There are 4 nested groupings, the coarsest first. Each group lies inside one group of the grouping before and may be the whole of it. The rows also spread widely along 13 directions, which tell nothing about the answers.
(in the rows, 128 means zero)
Some rows, each with its group in each grouping after it:
[ 80  98 139 103  85 123 177 134 126 156 154 143 127 133 132 142 114 152
 121 161 114 175 122 117 152 132 133 132 108 151]
rir soso ranap Did
[148 168  66 116 103 173  96 184  86 112  97 107 159 152 165  89 146 148
 124 163  62 118 153 107 148  68 102 113 187 179]
fizad Batot Vode Sif
[177  78  80  88 122 106 125  97  99 113  53 128 124 142 105 100 150 114
 117 167  78  62 137 127 126 130 133 119 167 144]
liv tisa fazar Robi
[124 110 132 100 162 102 136  81 148 141 119 130 102 146 102 145 117 118
 134 127 117 152 149 138 104 154 146 128  94 115]
rir soso zelo baz
[156 133 110 101 184 101 114 135 128 130 134 135  92 136 144  66 134 138
 106 126  74  81 106 125 118 131  89 161 138 145]
rir soso ranap zaku
[130 164 116 123 181 175 110 141 180  98 168 147 103  89 163 121 176 149
 129 111 169  87  96 125 109 101 131 109 188 130]
liv tisa Faf dizak
[106 151 146 124 198 121 127  45 133 152 177 169 106 141 123 196 117 121
 135  95 188 152 100 201 141 176 134 152  87  49]
fizad Batot kul Lodor
[142 123 106 103 152 139 134 155 130 136 113 130 107 137 103 116 142 102
 114 145 122  90 116 147 120 128 142 135 139 146]
rir soso baf Galab
[150 121 151 129 140 157 144 144 151 101 100 143  95 104 121 151 158 100
  99 126 124  84 114 139  92  97 164 131 136 118]
fizad Duvud lupit kud
[183 181 127 130 175 136  64 177  99  72 105  80 160 113 117 140 121 129
 152 122 122 111 175 115 103 134 127  88 141 157]
fizad gil kufig Gizu
[113 112 176 121 160 116 139  85 149  80 171 182 100  97 178 151 160 190
 118 105 143 121  94 102 105 126 124 115 140 112]
liv mimig bize salam
[145 126 114 105 148 136 129  96 131 136 113 141 102 131 127 129 143 119
 121 129 115  88 119 150 123 134 135 135 150 110]
liv tisa fazar lemok
[135 131 120  94 161  95 117  66 141 139 123 121 130 131 119 121 130 158
 154 136 149  61 110 143 134 189 104 122 142 138]
fizad Batot kul Teve
[ 92 185  84 158  92 176 141 157 154 152 148 174 116 145 151 133 136 132
 142 107 127 142  77 124 150 102 108 160 138 122]
fizad Duvud samun vova
[145 109 111 124 162  54 119 101 139  86 123 153 110 132 107 103 132 153
 142 101 109 141 125  76 101 171  96 141 119 130]
fizad Batot Bezud likas
[ 59 135 137  76  60 133 194 121 142 174 164 133 124 171 125 137 125 200
 146 147  93 127  97  98 146 204 120 143 122 168]
liv mimig febu Poma
[153 165  84 156 165 127  88 166 114  82 141 178 106 120 161  91 143 125
 130  92 112 163 118 102 128  77  91 141 158 120]
rir soso baf sudif
[156 182 117  82 173 115 111 205 104  89 135  96 126 163  84  96 156 156
 140 111 101 102 124  93  99 208 126 121 136 184]
rir Lebi dere pesip
[116 205  94 115 182 168 130 186  43 118 226 170 119 173 125 148 156 134
 114  97 136 203  93 165 178 170 119 172 141  79]
liv tisa Faf Lezu
[113  52 119  99 120  63 181 143  80 138 150 126 128 106 111  96 108 143
 107 186 108 159 131 123 169 158 103 152 127 146]
fizad Lenan der fegom
[ 88 100 134 105  88 177 166  37 146 166 111 154 110 148 180 176 142 143
 108 171 105 132 120 164 148  69 146 124 141  98]
fizad Duvud samun puro
[101 125 143  83 142 113 167 106  92 192 178 120 130 129 133 123 107 153
 113 176 140  80  82 194 185 195  98 159 129 131]
fizad Duvud sigot regan
[162 167 117 140 130 154 107 117 144 105  92 138 103 100 156 118 153 119
 153 102 127 101 131 121 117 108 116 126 191 108]
fizad Batot Bezud Vogub
[124 183 166 146 175 137 119 155 145 135 184 138  97  77 177 116 114 148
 115  97 138  90  86 148 125 125  90 160 130 117]
fizad Lenan der Nez
[157  82 140 120 189  97 112 161 119  95 134 106 116  83 160  90 113 137
  77 160  79 115 152 119  99  67 108 129 122 152]
fizad Lenan devul felam
[110 163 107 145 137 184 125 156 172 149 142 144 110 111 166 127 130 123
 115 129 120  91  91 146 127  65 123 146 151 128]
fizad gil Duve Reg
[172 181 148 162 166 158 109 217 122  52 137 128 106  64 142 124 161 115
 135  88 139 134 140 102 110 102 133 123 187 116]
fizad gil kufig Bufop
[ 80 165 122 126 154 172 167 194 154 136 232 165  88 110 152 118 156 148
 109 107 145 159  72 130 142 128 122 166 153 115]
liv tisa Faf Lezu
[129 183 132 110 113 161 140 172 148 114 125 126 105 135 124 122 162 142
 150 106 117 115 116  95 115 149 139 126 163 155]
rir soso ranap Did
[155 104 113 140 135  98  89 171 137  78  96 112 162  89  96 138 114 117
 153 144 163 144 171  86  96 113 142  66 120 184]
rir soso baf Galab
[119 135 132 135 129 134 149 171 131 153 147 140 101 104 153  99 112 128
  93 135  91  93  93 140 134 104 101 174 123 137]
fizad Lenan der Nez
[100  90 113 111 104 104 160 135 119 129 154 107 149 104 122 122 120 154
 147 180 144 192 159 105 161 144 118 106 149 156]
fizad Duvud samun puro
[143 131  83 118 158 130 127 163 116 130 139 134 126 124 109  99 138 112
 118 150 139  94  98 152 148 133 114 146 150 143]
fizad Duvud lupit kud
[194  94 129 153 122 115 121  86 133 116  40 159  84  59 142 114 133  59
 135 122 126  82 142 154 121  83 133 136 177  85]
rir soso ranap Did
[137 161 123 151  61 112  96 156  95 180 110 143 168 109 158 117  57 146
 129 138  85  34  85 140 155 136  68 146  92 170]
liv tisa fazar lemok
[141 150 107 133 146 157 113 137 153 135 109  94 102 111 158 101 111 108
 139 131  76 152 182 126 117  71 118 134 163 120]
fizad gil kufig Gizu
[121 151 165 106 132 159 148 193  73 133 164  73 134 113 145 141 103 132
 115 158  85 196 189 142 150 122 133 130 138 127]
fizad gil kufig Gizu
[135 183 196 132  79 148 150 125  99 131 110 111 104 100 162 158 117 140
 147 102  93 142 158 123 132 152 125 139 149  99]
fizad Lenan der Nez
[156 114 138 148 114  98 101 102 141  90  83 126 133  78 159 132 115 147
 150 128 119 112 153  92 105  95 111  98 144 141]
fizad Lenan devul felam
[148 150 115 132 148 122 103 185 107 123 143 128 119 107 157  82 108 128
 119 129  92 135 138 119 132  96  89 139 142 151]
rir soso baf sudif
[ 97 145 150 135 103 182 145 121 135 155 124 121 125 130 133 205 109  99
 131 132 134 192 172 161 126  97 172 121 101  93]
fizad Batot kul Teve
[136 153 123  91  70 111 126 119 116 144  87  60 138 131 162  79 105 184
 169 159  47 111 181  78 137 148  83 113 177 182]
fizad Lenan devul felam
[143 149  98 122 183 137 111  92 193 121 123 172  69 123 163  84 167 134
 127  98 121  61  74 127 107  97 105 150 171 122]
rir soso ranap Did
[ 93 112 175 148 108 155 137 111 170 130 134 153 131 101 133 222 106 125
 130 121 162 157 140 132  87 101 179  96  68 117]
liv mimig bize salam
[138 146 187 115 178 122 145 166 141 121 160 104  84  92 137 117 118 135
 109 111  94 108 133 129 104 150 122 156 126 120]
fizad gil kufig Bufop

New rows. What belongs after each?
[142 204 139 127 153 179  86 165  96 139 123 116 147 169 127 183 104 122
 111 116  91  89 122 168 116 123 138 135  78 132]
fizad gil kufig Bufop
[118 125 108 141 136 132 103 111 117 101 134 156 142 127 169 148 127 157
 114 140 120 162 130 115 131  64 115 110 123 133]
fizad Lenan der Nez
[106  86 138  82 151 137 151  87 127 148 148 131 145 135  82 206 132 122
 116 170 185 119 124 180 130 169 183  98  97 122]
liv tisa Faf dizak
[145 129  80  99 159  80 136 197 123 122 153  81 101 120  97  32 117 131
 142 129  66 174 178  74 123 174  93 154 161 160]
liv tisa fazar lemok
[126 173 127 114 157 124 116 120 115 163 143 151 111 176 114 148 105 122
 123 102 101 115  96 162 128 169 118 167  70 116]
rir soso ranap Did
[139 187 157 104 207 180 111 125 141  94 167 120 101 121 130 179 172 133
 130  94 170 127 135 150  98 148 170 102 155  95]
liv tisa fazar lemok
[146 157 125 144 115 156  98 173  78 135 129 122 143 109 165 136  93 114
 110 136  84 147 159 144 140  79 116 129 123 123]
liv tisa fazar lemok
[118 157 153 115 126 126 142 137 129 186 149  91 129  88 128 126  86 131
 145 146 151  81 119 169 152 180 107 143 128 142]
fizad Lenan der Nez
[ 95 143 108 119 105 124 171 144 124 138 156 199 103 174 102 140 143 153
 126 101 106 120  55 114 135 189 120 182 104 124]
liv mimig febu Poma
[124 107  79 120  91 104 127 139 174 132  77 106 146 131  93 106 114 139
 159 157 103  90 135  78 109 135 123 109 135 192]
fizad gil Duve Reg
[123 131 109 129  75 136  98 128 157 128  99 116 157 116 167 125 103 165
 141 148  82 102 149  83 107  83 112  87 128 185]
liv tisa Faf Lezu
[160 144 108 113 191 142 115 157 102  80 111 127 105 176  87 150 154 103
 108 111  80 163 159 123  98 123 162 140 116 106]
fizad gil kufig Bufop
[ 91 153 110 132  78 176 158 198  99 150 153 156 128 161 130 149 123 129
 115 130  89 175 115 124 143 115 140 156 107 134]
liv mimig bize salam
[121 112 104  90 126  82 141 173 134 120 147 104 133 138  91  85 122 168
 134 145  90 127 135  67 115 184 111 125 122 191]
liv tisa fazar lemok
[127 130 151 121 127 111 120  91 110 161 151 130 138  93 152 149  87 141
 138 138 140 105 125 165 149 159 105 126 117 114]
liv tisa Faf Lezu
[128 111 126  86 155 153 143 153 124 125 120  98 147 142  76 169 150 117
 108 179 160  88 126 159 116 151 179  97 120 164]
fizad Duvud sigot regan
[119 123 133 113 167 118 126 111 164 125 141 140 101 136 126 139 130 133
 124 119 123 150 133 118  98 123 137 125 102 131]
rir soso ranap zaku
[120 125  82 107 186 134 118 114 153 139 153 140  92 157 137 105 132 127
 104 126  85 147 131 132 110  95 123 149 121 116]
liv tisa fazar lemok
[145 175  94 156 175 158  95 107 164 117 148 174  76  99 192  98 145 121
 132  78 116 122 108 136 119  73  96 154 179  78]
liv tisa Faf Lezu
[150 126 150 106 140  91 139 105  61 113 128 114 125 115 123 136 121 139
 136 138 119 156 158 138 154 179 115 134 146 105]
fizad Lenan der Nez
[ 86 108 159 103 158 110 162 142 133 129 198 147 139 115 110 162 132 169
 111 148 184 113  77 141 140 180 132 128  97 149]
fizad Batot kul Teve
[126 119 102 104  99  98 123 125  94 181  98 125 152 178  94 135  74 119
 126 158  77 113 127 147 143 162 115 145  60 163]
rir soso ranap Did
[ 94 129 122 100 138 164 172 132 130 155 174 168 103 148 114 162 153 128
 101 133 139 118  73 165 140 151 154 156 121 107]
liv tisa Faf Lezu
[119 141 102  93  97 157 145  97 139 112 108 129 123 149 126 137 177 163
 172 135 132 125 137  96 130 156 147  96 196 143]
liv mimig bize salam
[114 144 101 143  88 160 120 143  95 125 133 157 150 123 195 126 128 157
 112 160 104 136 107 128 169  55  98 125 159 142]
fizad Duvud sigot regan
[169 119  74 155 161 158  91 207 147  85  88 114 125  94 127 104 138  84
 107 146 112 116 155 115  90  27 143 114 150 159]
fizad Lenan devul felam
[152  99 141 116 152  97 151 146  95 156 120 118 116 103  92 124 101  83
 108 148 126  96 130 182 142 172 128 165 108 109]
fizad Batot kul Lodor
[139 141 150  72 147 129 146 132  93 105 134  89 131 151  92 152 153 147
 134 148 126 135 156 130 127 195 155 108 143 139]
fizad Duvud lupit kud
[133 169  72 115 124 154  98 143 132 102 114 142 147 156 124 127 163 149
 160 129 143 123 115 100 134 122 128  97 165 170]
rir soso ranap Did
[154 157 117 135  67 107  77 143 103 147  76  97 179 111 151 111  69 144
 167 150  93  94 158 106 141 125  86  96 121 193]
rir soso ranap Did
[122 128 149  86 168 136 152  87 130 111 147 129 112 128 122 159 170 152
 132 136 160 120 124 145 129 169 148 114 161 113]
fizad Batot Vode Sif
[106 126  68  81 112 166 141 155 156 184 100  96 144 186  75 131 126 113
 123 180 109  76 117 149 122 140 152 128 110 185]
fizad Batot Bezud Vogub
[150 129  46 128 130 161 106 144 116 120  94 150 122 142 146  95 155 100
 126 152 105 142 137 128 146  53 123 125 182 138]
rir soso ranap zaku
[120 122 105 126 105 131 140 111 148 132 105 161 108 142 135 126 137 132
 126 125  98 118 106 114 122 114 120 147 133 124]
fizad Batot Bezud Vogub
[128 133 116 124 108 142 131  69 129  64 117 208 125 122 158 162 200 184
 156 110 171  92  71  98 136 137 129  98 199 118]
liv mimig febu Poma
[153 132 133 139 125 156 125 111 133  99  88 162 113 111 114 177 159 105
 144 106 158  97 121 138 104 131 169 110 148 102]
liv mimig bize salam
[103 181 139 140  63 152 148 142 153 122 114 132 121 135 129 167 132 155
 172 100 118 154 129  81 115 146 137 124 133 137]
fizad Lenan devul felam
[111 125 144 107 151  91 131 115  91 112 195 167 141 113 158 130 134 189
 128 139 160 140  84 123 169 163  90 122 135 141]
rir soso ranap zaku
[151  64 151  98 158  95 151 152  78 144 117 111 127 101  82 145  98  77
  94 176 133 130 152 187 131 156 159 131  89 126]
rir Lebi dere pesip
[ 99 117 119  83 134  76 121  66 138 160 169 119 131 137 177  82  95 212
 135 152  77 116 124 101 145 153  63 127 129 161]
liv tisa fazar lemok
[159 165  88 110 146 167 122 185  98 103 122 132 130 141  81 139 173 106
 133 124 146  90 110 140 129 166 156 124 167 136]
liv tisa Faf Lezu
[115 206 178 126 141 165  95 133 160 170 148 110 123 130 165 169  86 142
 132 102 113  96 125 152  99 126 123 125  74 142]
rir soso ranap zaku
[111 135 108 129 146 142 111  85 184 128 119 142 119 129 151 143 133 151
 130 129 134  99 111 121 102  87 127 112 124 142]
fizad Lenan der Nez
[124 159 141 125 136 164 160 171 119 141 138 142  87 135 122 141 140 108
  96 114  98 116 101 151 122 127 143 175 120 107]
fizad Lenan der Nez
[156 138  96  91 216 118 100  82 145 105 135 112 114 133 116 112 158 136
 142 135 158  95 130 147 119 152 123 112 168 126]
fizad Duvud lupit kud
[ 98 149 125 126  68 165 124 111 145 189 106 122 151 134 140 176  86 119
 153 153 135 131 138 155 143 108 142 108 100 150]
rir soso ranap Did
[115 198 182 136 164 188 108 132 218 104 131 133  99 130 142 196 147 150
 128  75 129  71 103 113  51 107 167 109  96 134]
fizad gil kufig Bufop
[107 193 124 109 173 195  94 129 156 146 157  85 138 149 156 162 115 146
 139 136 125 135 154 154 117  98 138 103 127 139]
fizad gil kufig Gizu
[154 143 123 114 122 130 135 131 123 132  98 112 104 111 141  99 136 131
 137 135  97  76 125 128 131 135 109 144 175 134]
fizad Lenan devul felam
[108 185 100 141 129 132 111 189 133 127 168 127 141 132 139 115 111 164
 148 115 123 143 106  98 134 134  91 139 120 165]
fizad Lenan devul felam
[122 100 162 100  94 132 173 116 163 116 110 124 108  83 127 137 164 143
 149 150 158 109 132 102 122 144 156  95 182 151]
rir soso ranap zaku
[102 116 121  95 144 114 157 172  89 168 169 137 137 168  74 152 102 115
 101 155 125 152 103 164 151 180 141 159  59 147]
rir soso ranap Did
[157 120  59 126  87 114 108 150 126 106  68 131 140 132 127  75 132 141
 155 144  75  93 142  74 121 118 100 118 173 182]
liv mimig febu Poma
[133 154 102 128 150 153 107 185  94 163 154 118 120 132 159 102  86 106
  89 139  57 146 144 159 138  80 104 166 107 123]
liv tisa fazar Robi
[105 149 134  97 191 152 131 104 118 118 209 173 111 141 165 153 161 174
  97 121 144 127  77 156 142 133 122 138 138 100]
liv tisa Faf dizak
[114 114 196 124  94 135 134  92 167 101 102 141 110 119 173 182 128 163
 117 120  81 155 159  79  73  76 157  91  93 139]
rir soso ranap zaku
[171  84  91 154  75 104 129 125  43 140  57 156 148 118 103 144  88  58
 118 165 100 144 149 172 171 104 126 152 114  98]
fizad Duvud lupit kud
[112 132 157 121 173 104 137 180 118 116 205 127 126  94 159 104 107 175
 103 137 110 130 102 118 139 133  86 148 118 150]
fizad gil kufig Gizu
[143 109 168 121 132 143 114 133 140 154 112 108 141  75 139 161  94 113
 101 161 138  40 127 172 108 107 147 103 102 148]
liv tisa fazar lemok
[128 170 120 122  98 144 123 136 142  99 110 151 120 141 145 123 160 167
 155 109 109 115 110  79 117 131 123 110 160 158]
rir soso zelo baz
[110 135 111  92 203 136 143 160 136 118 195 121 116 126 119 117 158 157
 115 148 166 118  94 142 136 149 126 134 151 147]
fizad Lenan devul felam
[ 86  52 149  99 151 139 165 113 153 199 142 122 121 132  95 193  78  76
  77 188 139 155 143 204 118  96 187 132  31 125]
rir soso ranap Did
[116 127 104 112 121 128 141 137 118 161 152 153 116 128 149  99 120 144
 106 145  96  89  85 142 155 127  98 160 138 136]
liv tisa fazar lemok
[122  81 121 133 137 117 144 135 144 140 138 158 102 106 134 127 109 109
  89 139  94 131 121 137 112  91 131 152  97 117]
liv tisa Faf Lezu
[153 160 139 139 161 189 121 156 127 114 106 111 101 115 122 172 135  72
 120 116 118 151 173 162 107  84 174 130 140  86]
fizad gil kufig Bufop
[170 138 197 139 234 145 119 121 171  69 149 162  54  45 170 136 175 108
 100  81 168  89 108 153  76  89 152 126 163  75]
rir soso zelo baz
[159 139 130 124 166 149 110 129  90 109 120 110 114 113 167 125 131 112
 104 144  94 152 172 155 131  78 126 127 158 101]
fizad Duvud sigot regan
[157 150 112 141  96 164 131 154  87 120 114 164 107  91 181 100 151 120
 113 127  97  94 102 138 163  84 106 151 205 105]
liv tisa fazar lemok
[126 136 181 129 100 124 136  51 127 141 123 163 101 106 183 167 112 152
 129 104  95 115 121 139 125 132 116 137 123  80]
liv tisa Faf Lezu
[122 150 102 150 147 149 144 211 139  56 173 187  91 110 160  87 192 156
 105  95 113 163  82  63 118  80 109 155 184 133]
fizad Batot Bezud likas
[127 124 108 114 142 121 123 134 130 124 147 131 140 105 118 130 128 139
 140 144 160 111 117 131 137 150 126 111 145 145]
liv tisa fazar Robi
[151 147  86 127 124  76 117 141  89 136 116 137 130 141 123  71 107 142
 142 122  72 108 117 113 152 171  62 170 136 145]
fizad Batot Vode Sif
[146 136 125 129 116  89 124 210 112 114 126  89 140  96 119  76  99 139
 138 135  87 128 159  86 125 154  93 135 132 177]
fizad Batot kul Lodor
[ 67 189 157 111 131 170 168 123 164 169 186 160  96 167 138 174 138 163
 121  97 122 125  70 147 124 166 132 169  94 112]
fizad Batot Vode Sif
[129 113 109 109 191 126 134 158 148 118 151 106 112 114 106 112 139 115
 111 152 141 134 139 137 113 126 139 128 136 143]
fizad Duvud sigot regan
[118 122  89 106 137  94 129 128 135 145 163 136 123 119 171  46 120 181
 120 159  92  84  85 113 161 123  54 154 162 170]
fizad Duvud lupit kud
[145 110 187  97 109 134 155 165 120 116 114  87 128  68 126 137 135 129
 131 163 142 103 158 124 123 145 155  92 162 164]
rir soso ranap Did
[139 155 128 134 168 143  99  89 204 131 141 130  90  67 189  97 133 145
 148 104 140  68 118 128 101 100 100 119 181 121]
liv tisa Faf Lezu
[130 184  90 144 167 206 115 194 126 121 140 156 109 160 125 154 151  93
  99 110 109 127 100 159 123  72 152 158 126 109]
fizad gil kufig Bufop
[187 139 156 143 128 166  92 113  93  57  72 155 137  76 192 158 172 142
 110 135 124  41 111 134 125  56 135  89 204 116]
fizad gil Duve Reg
[120 166 176 104 155 152 132 132  94 141 165 141 117 140 140 177 122 135
 111 120 133 135 117 170 134 149 139 133 103 109]
rir soso baf sudif
[119 110  99 137  99 104 141 167 190 130 111 155 112 107 139  67 130 154
 117 131  90  43  70  79 109 109  91 152 133 187]
fizad Batot kul Lodor
[134 113 127  89 121 103 160 185  46 132 127  97 133 174  89 123 104 127
  96 162  30 174 164 120 142 167 129 164  97 138]
fizad gil Duve Reg
[156  99 115 145 126 128 109 103 138 145  72 111 117  86 158 122  93  91
 124 155  98 112 169 151 117  55 121 127 136 118]
fizad Lenan devul felam
[126 114 111 111 128  64 158 129 131 152 149 115  86 120 110  70  94 130
 149 113  66 182 162  96 129 191  90 175 127 116]
liv tisa Faf Lezu
[161 127 159 108 178  71 141 125  97  98 157 140 106  76 135  92 147 166
 130 122 152  52  75 132 147 203  82 152 175 126]
fizad Lenan devul felam
[124 152 177 146  40 155 143 149  80  98  96 155 135 126 180 174 128 165
 107 123  58 145 130  90 127  83 129 125 120 131]
fizad Lenan der Nez
[159 163 126 128 100 154  93 164 136 111  74 128 132 133 152 120 133 138
 123 125  74  61 121  99  98  88 124 112 132 180]
rir soso ranap Did
[123  78 154  98 118 144 175 146 123 121 113 121 114 121 109 158 145 115
  90 165 109 132 143 133 110 114 171 124 124 134]
fizad Batot Bezud likas
[118 199 191 104 125 206 141 150 126 125 149 107 104 117 159 183 152 134
 140 112 142 157 158 144 120 125 167 101 164 111]
rir soso baf sudif
[174 158 109 155 107 118 103 148 169 119  61 113  93  85 165  58 119 125
 150 104  59  54 133  84  95  91  82 149 175 151]
fizad Lenan devul felam
[146 111 146  88 186  91 143 154  86 134 165 139  99 121 130  87 125 137
  87 143  98  93 100 153 140 158  98 164 127 135]
rir soso baf sudif
[153 128 137 147 141  83  96  89  98 165 104 132 140 110 132 143  57 103
 131 125 113  96 136 179 138 149  92 152  73 105]
fizad Batot kul Teve
[149 171  80 150 109 105  97 162 162 136 113 140 115 104 141  56 110 142
 159  98  90  61  98  84 119 140  68 152 155 166]
liv tisa fazar lemok
[161 180 124 145 194 106  65 116 141  98 155 133 129  78 183  89 122 164
 152  97 153  80 111 121 122 129  63 121 169 133]
fizad Batot Bezud likas
[159 176 102 118 139 146 101 178 151  90 119 116 122 112 130  91 163 153
 148 110 113  61 115  83  99 142 117 109 183 174]
liv tisa Faf Lezu
[116  94  97 116  99  93 119 116  92 142 116 134 172 151 122 137  90 150
 125 171 101 146 136 121 148 129 104 121  90 162]
fizad Batot Bezud likas
[115 103  89  85 189 128 143  62 144 180 150 139  92 151 121 112 130 117
 124 148 133 103 112 189 140 152 126 157 137  99]
liv mimig bize salam
[118 135 201  97 109 131 154  85 124 144 114  84 121 118 132 187 107 141
 143 135 106 157 192 138 111 166 154 109 112 112]
fizad Batot Vode Sif
[131 166 134 143 182 151 112 181 137 142 179 141  95 101 156 116 109 112
  94 101 107 121 110 153 113 100 113 165 109 109]
liv tisa fazar lemok
[103 129 109 129  90 127 140 163  92 145 159 167 158 138 117 158 108 144
 118 143 127 140  92 132 157 147 120 139  93 145]
liv tisa Faf dizak
[113 141 146 129 161 131 134 125 144 102 155 125 121 118 112 177 133 129
 142 117 167 190 152 125 111 145 154 110 114 111]
fizad Duvud sigot regan
[141  84  95 131 196 100 127 168 141 143 147 130  97 109 103  90  97  82
  97 135 101 143 145 147 100 110 125 166  90 123]
liv mimig bize salam
[109  88 105 147  93  63 119 122 153 150 137 135 169  78 135 105  67 155
 152 166 154 109 111 109 150 130  76 114 101 185]
fizad Duvud lupit kud
[139 112 118 156 120 135 111 136 164 158 111 121 135  49 142 122  89  94
 153 145 172  84 139 156 124 100 123 111 142 140]
liv mimig bize salam
[144  86 153 119  53 108 135 122  81 104  65 137 148 118 143 151 116 142
 123 163  80 138 162  95 129 100 135  93 128 156]
rir soso baf Galab
[120  94 121 112 106 125 147 206 103 108 135 112 144 118 143  99 127 151
  90 175  72 146 146  94 133  87 120 124 133 180]
fizad Batot kul Lodor
[125 165  82 138  95 143 132 208 146 151 123 128 121 131 105  88 119 121
 152 116 101  98 110 101 121 151 112 154 135 170]
liv mimig bize salam
[130 146  61 119 176 132 107 195 138 116 144 143 134 166 104  91 146 139
 104 132 107  78  80 116 116 122 108 150 115 179]
fizad Batot kul Teve
[163  99 158 125 161 112 147 200 147 120 106 115 110  73  81 123 128  97
  93 144 140  10  86 146  88 149 146 144 109 164]
fizad Lenan devul felam
[167  80 128 109  88 103 116  13  66 130  49 118 154 114 146 165 106 114
 149 182 120 134 190 167 165 117 131  91 159  95]
fizad Duvud lupit kud
[149 168 119 141 130 145 116 185 104 124 119 143 117 134 141 114 127 118
 106 110  81  95 107 135 126 113 110 164 123 128]
fizad Batot kul Lodor
[181 160  68 159 167 171  59 144 141  76  81 181 130 112 150 126 172 100
 126 112 159  57  87 137 112  44 131 104 172 140]
rir soso ranap Did
[144 150 121 131 168 147 115 151 119 110 129 132 112 129 130 142 136 118
 114 120 117 127 127 140 112 107 135 140 126 116]
fizad Lenan devul felam
